The first 5 rows are patterns. Each new row is the sum of 2 different patterns, raised or lowered, with some noise. Before adding, each is slid sideways (what falls off one end comes back at the other) and multiplied by a number that may be negative. Names go in the order of the patterns.
Known rows, each followed by the names of its patterns:
[-18  11  19 -18 -10  -2  22  -9  19  -7  24 -24 -12  16  18   0   6  18
   5  -9 -17  -7  23   7 -13  -3   5 -12 -11  12] : J404
[  8  24  -4  14  -7 -17   3 -21 -22  -1   5  18  -3  10   9 -23  16  -9
 -15   9   8 -25 -25  -6   6 -13 -21  19 -17 -15] : J49
[ 10   9  18  15  14  19  18   3 -14 -14  22  -7 -20   5  -5  -8 -17 -25
 -23  19  20  18   4 -23  -9   9   8  21  -6  25] : J400
[ 11 -13  -6  21 -14   9   5  -1 -15   6 -19  22 -10  21  17 -24 -19  24
  15  -4   0  12 -11 -22   9  10   0  10 -19   3] : J815
[  3  13  -1  11   0  -5  10  -9   6  -2  10  15 -21 -13  -8  22  -6  -1
  20  12   7 -22   2  11 -19  -9  14  19 -20 -16] : J147

New rows. What belongs after each?
[ 21   9  -2  31  13  20 -20  39 -11  36   3  20  10  16   7  11   9   5
   2   8  38  28  -8  16  14  19  16  17  21  19] : J404 J815
[ -2 -12   7  23  27   2   2  11  18  -2   6  25  34   0 -11 -10  -1  18
   4 -14   0   3 -13  -8 -22 -10  28   0   6  -3] : J400 J147
[-7 -4 41 22  6 16  4 15 33  4  1 25 30 12 25 -2 56  8 16 13 39 17  5 25
 14 31  1  1 54 31] : J404 J147
[ 27  14 -32 -32  12 -16  -4  21   3   2  33 -14 -27  -5   6 -12 -33  25
 -37   9 -14   8  -3   2   1   0 -16 -11  10 -14] : J404 J49
[ -3  16   4 -12 -13  15  -4  -8   2  -1  -1  -9  10 -17  -3  24  -2   1
 -15  17  -6  -1 -14  11   0  -9   3  23   7  -2] : J404 J147
[-11 -18   6  22  -2 -19   4   2  10  -2  -2  17  15  -4  -1 -16 -14  -3
  21   0   7 -20  -4 -13 -26   9   7 -27 -19  -5] : J400 J815
[ -5 -14 -27   6   6  21 -30  25  28 -10  -2   9  14  15  22  -8  -4  -9
 -13  21  19  -2  -7  -7  16 -26   6 -10 -25   1] : J404 J400
[-20 -36 -33 -27 -31 -40 -19 -23 -11  -8 -48 -27  -5 -22 -29 -35   1 -11
 -48   2  -8 -42 -57  -8 -25 -21 -21 -26 -16  -8] : J49 J147
[ 19 -24 -30   6  -9 -15 -46 -30 -21 -18  -7  10   4 -46 -33  -6   2  -3
  -9   2 -12  -1  -9   0  -5   7   9 -30 -34 -31] : J400 J147
[-10 -10   8  34 -18  30   6  16 -35  -8   7  21  14   4  30  21  -4 -16
 -15  20   0 -16  15  -5  -4   3   5 -21  27  33] : J404 J49
[  9 -25 -11 -20 -31  10  -1   4   3   9 -13 -11   3 -16 -15  16  -2  -8
 -44  -1 -15 -29  -2  28 -37 -29   3  16 -17  16] : J49 J815
[34 54 29 13 11 30 12 13 47  3 37 46  8 15 38 55 24 32 28 53 -1 28 44 31
  9 31 27 31 30 13] : J404 J49
[ -3 -21 -16   4  -1  -1  -1   0  -5   2  -2   8  -1   2   1 -15  -1   4
  -7 -25   1 -17  -1  -1 -15  17  13   0 -21 -11] : J49 J147
[  0  -7 -18  -3   2  -3  18 -40  -8 -30  -4   5   7 -12  -8   1 -24 -14
   8  -7 -20  -3   8 -30  -5  -7  -5   0   6 -24] : J815 J147
[  0  -8  26  -6  -4   1 -14  -8  -9   0  -4  34 -28   4  30  14  -9 -16
  16  -9 -19   2 -26  25  16 -25 -13  26   8  -8] : J404 J49
[ 32   0 -12   0 -24 -11 -49 -23   4 -19 -34 -25 -22 -36 -21  15 -11 -20
  14  -6 -22  -6  19  -2  33   5  -8 -48 -37   2] : J404 J400
[-26  -4  10   8   2  -2   1 -14  30 -14 -18  29  14   6 -33   8 -11  -7
 -27  30  24 -26 -27   0   2 -19   3   8  13  10] : J404 J147
[-24  -9   5   2  -7  13  14 -24 -22   7 -21   1  -7 -18   2 -10 -39  -7
  -5  -1   4   8 -24   7 -22   6 -14 -26  29  16] : J400 J815
[  2  -6 -10 -15 -17  24  -2 -23  21  -1 -17 -19  20   7   6 -27   6 -24
 -13  13   1  -8 -17   0 -12 -22  21  18  -3 -28] : J815 J147
[  8 -28  17  22 -11  11  24  40  40  10 -15   2  -5   1  45  26 -10  20
 -20  -1   3   7   3 -27   3 -22  -4 -29  28  35] : J404 J400
[ -8  -7  -7   7 -21  -6   2 -22 -21 -14 -11   2 -18 -23  -7  16 -17 -16
  -6  -2 -12 -33   2 -13 -21 -10  -5  -4 -12 -12] : J49 J147
[ -1  21   3   4   9  29  13  18   3  18  22   9  14  22 -13   3  24  -1
 -16  14 -11  17 -12   4   1   1   4  34  18 -11] : J400 J815
[ 18 -25   2  -8  12   7 -37 -39   4  22   8  11  10 -28 -29  10  11  11
   0  -3   6  12  -2   4  26  -1  18   4 -14 -26] : J400 J815
[-10  23 -31 -24  -1  33 -10   7   9  -6   6 -37 -17   6 -12   4   8  21
 -10 -30  13   3 -12  13   4 -22 -11 -13   8 -13] : J49 J147
[-22  -8 -36  -8 -31 -36  27 -17   3 -18 -15 -19  -8   0 -14   3  -3  -4
 -11  12 -12 -38 -16   6 -27 -20   4 -25   6  14] : J49 J147
[ -5  19 -16  14   3  -1  -3   6  -8  17   0  10  -2 -27  -4   7  -7  -5
  -8  -2 -20 -31 -12  13   6  11 -15 -15  -3  -7] : J400 J815
[ 28   8  13  -5 -15  14  43  43  19  25  -2  -6  16  18  52   9  32  41
  32  24  16  45  47  31   9   5  -4  36  15  -7] : J400 J147
[  7  19 -26 -10 -28 -29   2 -24 -38 -18 -18   5 -28 -11 -12 -42  -5 -28
 -35 -14  -7 -29 -27 -29  -5 -13 -33   6 -23 -15] : J49 J400
[ -9  13   8  -4 -23  17  24  -9 -11  20   3 -11  12   7 -20 -16 -14   2
  -5  24   7  -4  -1  16   4 -20   0  -1 -18  -2] : J49 J815
[-28  16 -23  10   7   1 -16  15 -21  -4 -19  -9  29  17 -33 -16  10   1
 -12  16  21 -15   2  -6 -21  23   2  -8  -3   8] : J404 J815
[  6  11 -13  35 -19  29 -18 -10   4  21 -15  22   7  22   5 -37 -21  40
  17 -16  -3  13 -19 -27  18  -8   9  24 -32  -5] : J404 J815
[ 20   4 -11 -35  21  14 -13  -6   6 -20 -30  13  30  19  -3  -5  27  12
  -1   8  43  16  38  -4 -13 -24  10   9  38 -13] : J400 J815
[ -4  -1  10 -29 -15  19   6  10 -15  17 -15 -25  -2   4  -4 -10 -13  -7
  -8  -7   0  -2 -28   3   4  -5 -14 -15  22  -7] : J404 J815
[-25 -12 -13 -21 -32 -32 -14 -22 -21  -8 -27 -38 -15 -18 -38 -14  -6 -16
 -31 -29 -34 -13 -46 -12  -8 -22 -45 -30 -25 -27] : J404 J147
[27 55 25 21 13 22 42 12 12 33 42  7 31 28 26 20 28 31 51  7 26  8  5 45
 44  2 18 26 27 11] : J815 J147
[  9  -8   0  33  33  22 -17   9  24   5   3  19  35   1  21  13   2  19
  11  24   3  18 -10  19 -12  33  24  -6   2   9] : J404 J147
[-14  -7 -14 -25   5  -6 -29 -14 -53  -6 -14 -45  -6 -37   8 -13 -12 -34
  25 -16 -26 -10   8   1 -33  10  -2 -33 -56 -22] : J404 J49
[ 14  -4 -27  14  -7  -6   8  -2  10 -19   6  -5  27  -8  30 -21 -14  22
   9   6   5  24  16 -25 -24 -11  38   0 -13  14] : J404 J147
[ -3 -16  17  15 -18 -10   0  -3  -9  14  30  11 -11  11  11  16   7   4
  24  25   4   7  -9  -5   3  28   9  14 -13   3] : J400 J815
[41 32 27  4 18 15 25 29 32 42 11 15 43 34 28  9 51 40 29 26 35 26 34 39
 22 24 15 38 16  7] : J400 J147
[-14   5  -8  -5  -7  -7  -2  -5  19 -23  11   0   3 -24   5  -3  17   3
   1  -2   5 -26   3 -14  30  16 -33 -21  19  -1] : J404 J815
[-18   1  39   8  -3  -6  36  40  23 -24 -11 -20   0  29   3   5  -8 -13
   1 -30  12   8  -3 -27  -3 -11 -29  -8  10  36] : J400 J147
[ -6  20  10 -11  19   6  -6  15   6 -10  25  -1  13 -20   0   6  18 -23
  10  13  -5 -13   9  12 -11  -6   8  10  18 -10] : J404 J815
[ 18 -22 -10  29  -3   1  -3   0  -6   5 -13  23 -12  27  13 -21 -17  29
  23 -13  -4   9   2 -24  10  22   7  13 -28   5] : J815 J147
[-25  -1  30   5 -18 -17  -2 -11  23 -23  40  30 -11 -20 -14  -3 -24 -10
  28   2  14  -7 -11   7  24  17  17   6   0  34] : J404 J49
[-12 -32 -22 -34 -25 -36 -23 -29 -37 -12 -19 -21 -16  -8 -42 -34 -20 -35
 -45  -6 -53  -2 -24 -15 -19 -28 -23  -3 -20 -22] : J49 J815
[  3 -14   5  20 -23 -12   0 -12 -15  -6  -3   2   8   6  14  -2  16  20
  10  17   5  32  21  15   2  -3  -6  -9  31   3] : J404 J400
[  8  19  29  -2  -9  -9   2   3 -27  -7   1  -3 -35 -42 -27  21   6   0
  15 -36 -23  14  23  14   4  15  -4   9  -1  -5] : J49 J400
[ -2  13  39  -6  14  41  20  22  -4  25  36   8  -6  14  23  -7  12  20
  19   6  11  15  -5  15  -1   8   2  15  15 -17] : J400 J147
[ -6  36 -12  -5  14  -2   5 -32  -5 -18  11 -10  22  19  -7 -32  11 -12
 -26   3  15  -3 -11 -22  -1   4 -11  10   1   0] : J404 J49
[-13 -24 -23  -3 -10 -20  27 -23  -2  11  24   3  19  -1  -8  10 -23 -33
 -13  15  10 -20   9   2 -31   0 -27 -31  17  18] : J49 J400
[ 35 -14 -20  20  29   8  26  -2   7  27  -7  12  23   9  27  -5  -3  -7
  34  -8  25  21  36  29 -25   0  37   3  -2  21] : J815 J147
[  0  18  -3   1  29  -8  47  18  31  23 -27  -5  25  16  24  -2  29  12
 -17  11  39  32  26 -13  22  39 -17  19  41  -8] : J49 J815
[-10 -14   6  23  -9  10  10 -10  24   3 -23  -5  -3 -22  -8   0  -3 -15
 -29  17 -27 -18   0   8 -12   3 -16 -24   0 -10] : J49 J400
[-13 -17 -41 -36 -20 -47 -34 -22 -37 -12 -30 -53 -43 -17 -16 -39  -1 -30
  -7 -65 -38 -10 -28 -38 -15  -2 -40 -49 -42 -26] : J404 J147
[ -6 -22 -21 -24  -8 -26 -25 -17  -6 -10  10   0 -32  -1  -4 -22  -4   2
  14   9  14 -15 -33  -8 -14   2   4  -9 -26 -37] : J49 J400
[ -4  11  -9 -40   0  -9 -46 -13 -28  -1 -15 -14  -3   6 -44 -23 -13 -15
   1 -12 -30 -33 -12 -12 -31   1  -3 -19 -30 -28] : J815 J147
[ 13 -25 -16  -2 -28 -11 -18 -11  -5 -25   1   3  -2  -1  15  12  14  12
  -8  23  28 -39 -27  -5  13   1 -10  -8   4 -23] : J400 J147
[  7  19  22  36   6  39  31   1  -7  31  59  27  -3  22  39 -12  20  40
  -8   2  35 -14  13  28  32  25  52   9  31 -22] : J404 J49
[ -4  26 -15 -14  34  -9  -4 -12  13  -5   1 -32  20 -19  20  19 -34 -13
  19  14 -12 -14  24  -3 -17  -7  14  -1  -7 -27] : J815 J147
[ -8  -4 -29 -25 -19 -30  -6 -37 -36 -13 -22 -48 -37 -38 -13 -24 -49 -12
 -37 -24 -21   8 -28   2 -39 -43 -12 -29 -41 -21] : J404 J49
[47 37 33 35 -2 23 29 40 52 -1 30 22 49 30 32 53 50 44  5 15 21 24 10 20
 45  3  3 13 16  4] : J400 J147
[ -7   8   8 -14  25  55  55  23 -11  20  42   3  48  25  26   1  24  16
  33  44  29  50  39   4  -3  15  12 -12   8  35] : J49 J400
[ 10 -16  -8 -10  -9   7   0  -6  -9  -9 -27  16 -17 -10   6  11  -6  -4
 -20   7 -32 -23  19  19 -36 -25  -1   2 -17   8] : J815 J147
[-13 -28  -5 -22 -15  11 -27   2   0 -12 -19   2  22   3  -8 -12  12 -20
  -9  -5 -19 -13  -6 -27   8   9 -19  -4  20   3] : J49 J147
[ -4 -17 -19 -12  -9  -5  -3   5   5 -18  -5   0  -4  11 -13  11   0   4
  12  -9  -3   3  16  -6 -15  -2  12  -8 -28  -2] : J400 J147
[-10   8  39   5  14   8  36  24  17   7  21   7   9   5  14   8  35   0
  41  16  17  42 -10 -10  41  33  -4   0  22  12] : J49 J815
[ -1 -20  16   6   2  31 -15  18  26  -5  -2  40  20  18   8  17  19  -3
  11  34  -4   2  22 -16   2  37  15  21  26  18] : J49 J815
